All rows are made from the same 12 directions, up to rounding. Whole rows:
In the rows, 128 means zero.
[[156 101 179 133 133 118 144 105 112 122  54 143 143  88 152 169 159 111
  116 120  92 155 174 127  82 133]
 [143 153 100 119 152 137 109 113 122 137 152 139  90 110  93  73 112 125
   85 143 129 115 145 120 142 102]
 [162 130 147 181 144 108  63 155 178 114 122 102 120 176 183 144 147 123
  174 134 135 153  95 177 137 139]
 [125 110 105 119  84 113 126 140 112 138 159 112 128 162 103 128  26 147
  137  95 114  87  77 168 123 153]
 [169 115 123  66 144  78 152  63 143  65 154 182 116 117 149 120 143 153
  106 123 114 133 103 134 133 186]
 [110 115 113 150 122 143 183  91 130  40 115 127 177 149 127 137 113 121
  142  96 163 140 100  94 192 173]
 [131 140 152  82 116 117 115  63  91 126  82 129  89 108 113 106  92 112
  135  88  83 100 198 147 107 140]
 [ 83 170 133  94 145  95 108 143 137 152 137 109  95 122 130 106 189 135
  163 125 131 127 159 123 117  90]
 [127 133 110 169  81 155 108 170 142 182 121 110 165 123 133 162 119 120
  132 159 166 139 128 137 109 122]
 [149 186  85 143 129 108 142 109 123 104 123 157 124  68  61  64 136 106
   69 120 152 155 142  91 146  99]
 [135 104 139 171 214 154 129 155 129 108 145 110 109 141 123  98 135 146
   88 155 125 133 118  90 155  75]
 [164 134 124 152 128 131 123 101  91 109 115 170  84  86 126  73 196  76
   82 109  82 164 125 152 162 140]
 [132 102 106 162 158 134  93 103  96 125 116  73  83 106 129  74  90 147
   74 133 125 117 169 139 148 106]
 [ 58  93  75 147 101 112  82 122 101 140 149  25  87 138 186  93 138 162
  145 116 153 112 137 185 177 149]]

The start of a row, then its end:
[146  98 112 112 163 148 112 105 112 137 156 140  84 118 150 101 149 129
  85 153 106 118]	[132 147 148 133]
[123 149 136 148  94  73 168 127 100  70 114 142 130 107  95  91 154 119
 128  62 103 163]	[ 89 122 144 142]
[126 138 143 102  81  94 138 164 111 180 137 157 124  99 118 139 167 128
 127 121  92 139]	[112 147  73 123]
[132 109 125  84 135 164 172 108 117 135 128 167 154 130 100 162  76 113
 115 128 117  95]	[130 108 116 136]
[ 76 125  96 135 160 138 155 129 110 113 146  92 123 110 111  89 144 152
  99 135 160 125]	[145  80 166  94]
[ 76 151 137 117  97 119 144 139 161 120 112 116 175 149 164 180 193 119
 210 120 169 147]	[130 117 134 150]
[ 96 104 131 105 171 131 144 123 135  95 161 126 113 163 169 129 185 137
 157 125 123 124]	[100 126 172 144]
[148 177 137 109 112 110 133  90 130 121  79 147 140  87  81 120  95 113
 118 114 136 131]	[189 100  93 115]
[109 130  92 162 105  90 113 127 103 132 123  84 106  68 137  77 174 153
  81 132 150 161]	[153 133 136 116]
[ 91 149 104  83  97 163 141  97 129 130 141 127 146 158 106 138  70 120
 167 117 156  83]	[144 117 149 154]
[113 110 155 125  97 104 141 136 102 148  92 131 130  94 161 155 203 113
 139 109  94 157]	[140 151  99 140]
[127  79 130  83 146 221 147  56 104 148  84 160 140 121 167 186 134  68
 127 146 114  98]	[194 136 144 166]
[132  98 122 155 155 144 163 179 147 138 130 120 186 147 102 181  61 140
 116 140 151 117]	[ 88  98 107  96]
[153 138 122 187 155 142  91 158 100 152 139 108  78 102  88  52 113 132
  59 146 110 136]	[140 121 133  66]
[148 149 100 111 110 142 100 109 151 139 143 135 130 152 113 131  58 119
 141 134 150  97]	[126 149 132 147]
[ 88  78 125 132  66 163 182 116  44 138 118 111 139 106 101 121  76 138
  94  96  98 105]	[135 119 132 150]
[ 97 158 119  80  97 119 134 111 140 119 161 131 129 152 121 120 117 149
 168 122 148 106]	[125 120 137 154]
[123 137 160 141 170 127 173 165 140 131  91 132 176 106  86 163 121 134
 115 138 140 141]	[151  56  82  62]
[187 125 169 119 109 133  92 139 157 178 130 159 132 113 159 161 140 159
 109 197 124 142]	[153 133  56 135]
[127 176 151 133  62 215 115 116 120 143 141 165 128 161 109 110 127  92
 164 143 130 119]	[144 114 158 161]
[120 116  83 118 140 207 146  89  94 143 132 167 114 100 130 112 178  60
  89 143 126 124]	[149 129 188 141]
[133 103 104 101 144 177 146 121 135 148 165 154 142 131 132 147 114 136
  97 175 147 106]	[123 109 136 137]
[149  72 117  86 131 113 143 104 158 118 143 139 162 147 176 196  91 161
 132 148 142 109]	[101 151 107 182]
[118 122 143 111 181 151  98 108 159  91 168 105  98 200 165 113 116 158
 171 146 139  99]	[123 125 173 142]
[ 91 114 142 143 171 104 123 155 121 105 141  85  99 160 145 107 154 144
 156 101 109 126]	[103 134 154 104]
[210 152 172 169 135 137  92 153 155 121 145 175 112 149 117 106 123 127
 112 157 102 153]	[ 94 130 113 124]
[104 180 148  82  81 193 157 106 147 129 148 174 166 152 107 143 132 127
 171 159 166 114]	[157  66 135 157]
[199 139 159 106 134 175 105 133 131 171 152 193 107 149  88 126  57 113
 102 159  83  94]	[122 135  89 119]
[157 166 126 191 148 125 139 156 164  98  97 144 172 115  99 134 148  95
 120 131 164 176]	[113  90 137  95]
[106 115 132 119 201 156 116 150 111 149 155 107  82 157 110  99 106 129
 121 130  99  88]	[130 121 144  73]
[129  98 118 124 140  74 165  85 101  98  54 124 142  54 143 148 169 106
  95  87 114 161]	[164 136 111 133]
[151 146 143 156 125 194  66 127 146 172 111 123 116 141 152 134 136  99
 142 176 142 127]	[178 141 129 122]
[152 167 152 164  61 113  91 198 127 165 169 144 108 157 100  97 118 131
 148 119  96 138]	[ 63 163 106 125]
[ 86  91 140  94 153 139 175 145 120 147  91 124 170 152 128 213 103  91
 177  87 106  96]	[121 134 107 116]
[123 141 152 142 132 172 128 134 117 115 144 131 116 168 103 102  97 123
 143 122 114 111]	[119 108 155 122]
[138  99 117  89 122 104 124  90 111 135 123 149 100  96 175 134 187 114
 114 122  98 136]	[136 176 125 167]
[ 97 100 136  98 166  87 134  95 149  93 112  75 138 127 173 151 128 191
 144 138 160 121]	[170 106 115 133]
[130 129  87 143 130 173  77 147 165 186 154 108 132 138 161 147 134 126
 126 196 182 120]	[142 145 136 121]
[ 77 111 165 154  95 167 135 173 102 143 141 101 130 174 147 137 153 131
 178 116 108 124]	[103 130 147 135]
[ 94 137 153 137 110 204 131 115 107 118 155 114 117 160 122  90 120 153
 138 155 141 110]	[157  79 169 137]
[ 77 136  98 159 193 122 139 140 146  95 116  81 138 125 139 118 188 119
 139 125 177 149]	[139  93 180  84]
[119 136  86 116 186  62 156 169 141 122 122 142 136 126  92 148 136  71
 142  61 108 128]	[ 60 158 131  83]
[ 88 163  71  92  86  27 120 155 135 167 155  99 119  79 114 109 154 164
 125 113 157 135]	[120 152  90 109]
[ 51 135  98 115  85 125 153 146 114 160  93  84 171 130 113 176 103  98
 185  81 154 105]	[142 138 123 121]
[143 142  77 126 139 188  94 118 127 171 155 144 103 129 110 104 105  85
 100 157 142 102]	[138 148 160 118]
[107 143 166 110 155 138 193 154 131 113 120 161 166 133  86 153 140 123
 142 118 120 131]	[121  59 111  93]
[104 129  66 135  92 189  92 126 108 170 180 120  94 145 142  92 139  97
 125 146 144 106]	[112 173 193 154]
[188 116 180 122 157 112 102  78 123  83 135 146  73 118 152  76 137 177
  85 153  89 140]	[155 120 118 148]
[157 164 195 120 180  94 103 170 155 136 126 146 100 153 105 122 131 135
 155 124  83 129]	[123 118  78  73]
[123 200  89 122 127 105 113 134 187 136  91 138 170 130 107 167 136  60
 188 106 182 138]	[136 138 128 110]
[146 163  92 103 204 139 135 158 175 146 153 171 141 147  77 145 103  82
 127 138 146 106]	[ 96 111 132  71]
[171 112 141 145  99 165  80 106 125 154 121 131 111 128 160 129 110 128
 112 164 120 126]	[156 161 117 159]
[136 189 123  86 144  87  99 133 164 155 126 139 116 124  95 126 111 119
 153 124 137 113]	[151 132  88  91]
[148 160 104 167  71  97 109 149 120 162  90 113 146  86  81 123  75 110
 107 107 139 141]	[139 148  88 106]
[184 142 124 181  94 143 120 123 130 118  76 161 156 120 109 148 102  53
 126  98 118 153]	[109 161 134 148]
[133  98 108 187 162  88 123 146 141  88 119  87 134 123 160 124 157 141
 111 119 147 164]	[ 94 141 155 121]
[122 167  81 109  93 189 106 113 109 170 177 156  94 125  92  73 118  99
 106 151 138 101]	[138 134 166 134]
[157  91 114 150 142  84 125 149  91 147 116 145  93  80 140 116 185  92
  78  99  66 158]	[ 90 188 117 116]
[167 135 101 182  49 107 114 151 118 170  78 142 161  73 123 157 139  73
 106 111 129 171]	[115 182  95 142]
[163 148 167 116 179 102 105 138 161 117 116 152 111 160 127 141 129 105
 164 111  94 126]	[113 145 108 109]
[142  85 131 113 132 109 142 103  83 120 130 124  99 104 120 103  88 158
  76 113  85 112]	[132 139 113 136]
[107 107 167 117 100 121 133 111 132 116 109  88 153 141 157 160  95 189
 156 139 145 119]	[166 107  96 153]
[117 156 149  17 185 149 169 101 164 131 145 200 143 154 109 175 137 106
 171 139 123  88]	[145  85 109 120]
[ 82 144 108 123  89 113 142 136  82 172 111 100 120  60  94  97 146 141
  93 123 134 133]	[182 107 101  91]
[115 172 154  98 127 162 127  77 135  83 123 157 113 167 131 110 154  90
 189 105 122 119]	[148 117 177 163]
[127 143 122 170  99 177  76 151 139 158 170 100 110 149 145  92 132 158
 122 187 164 131]	[135 124 150 128]
[184 130 112 159 120 124  86 121 120 141 113 145 100 113 125 107 116  84
 100 117 100 139]	[116 184 131 135]
[120 155 149 136  95 107 168  94 127  40 135 141 144 129 120  90 155 161
 137 109 146 161]	[116  77 163 169]
[190 173 180 193 103 146 101 150 137 113 105 146 134 148  77 102  66 118
 127 125 112 145]	[123 110 109 112]
[148 151 137 180 146 177 102 162 193 115 147 141 159 178 163 152 177 110
 166 178 178 159]	[ 96 111 166 134]
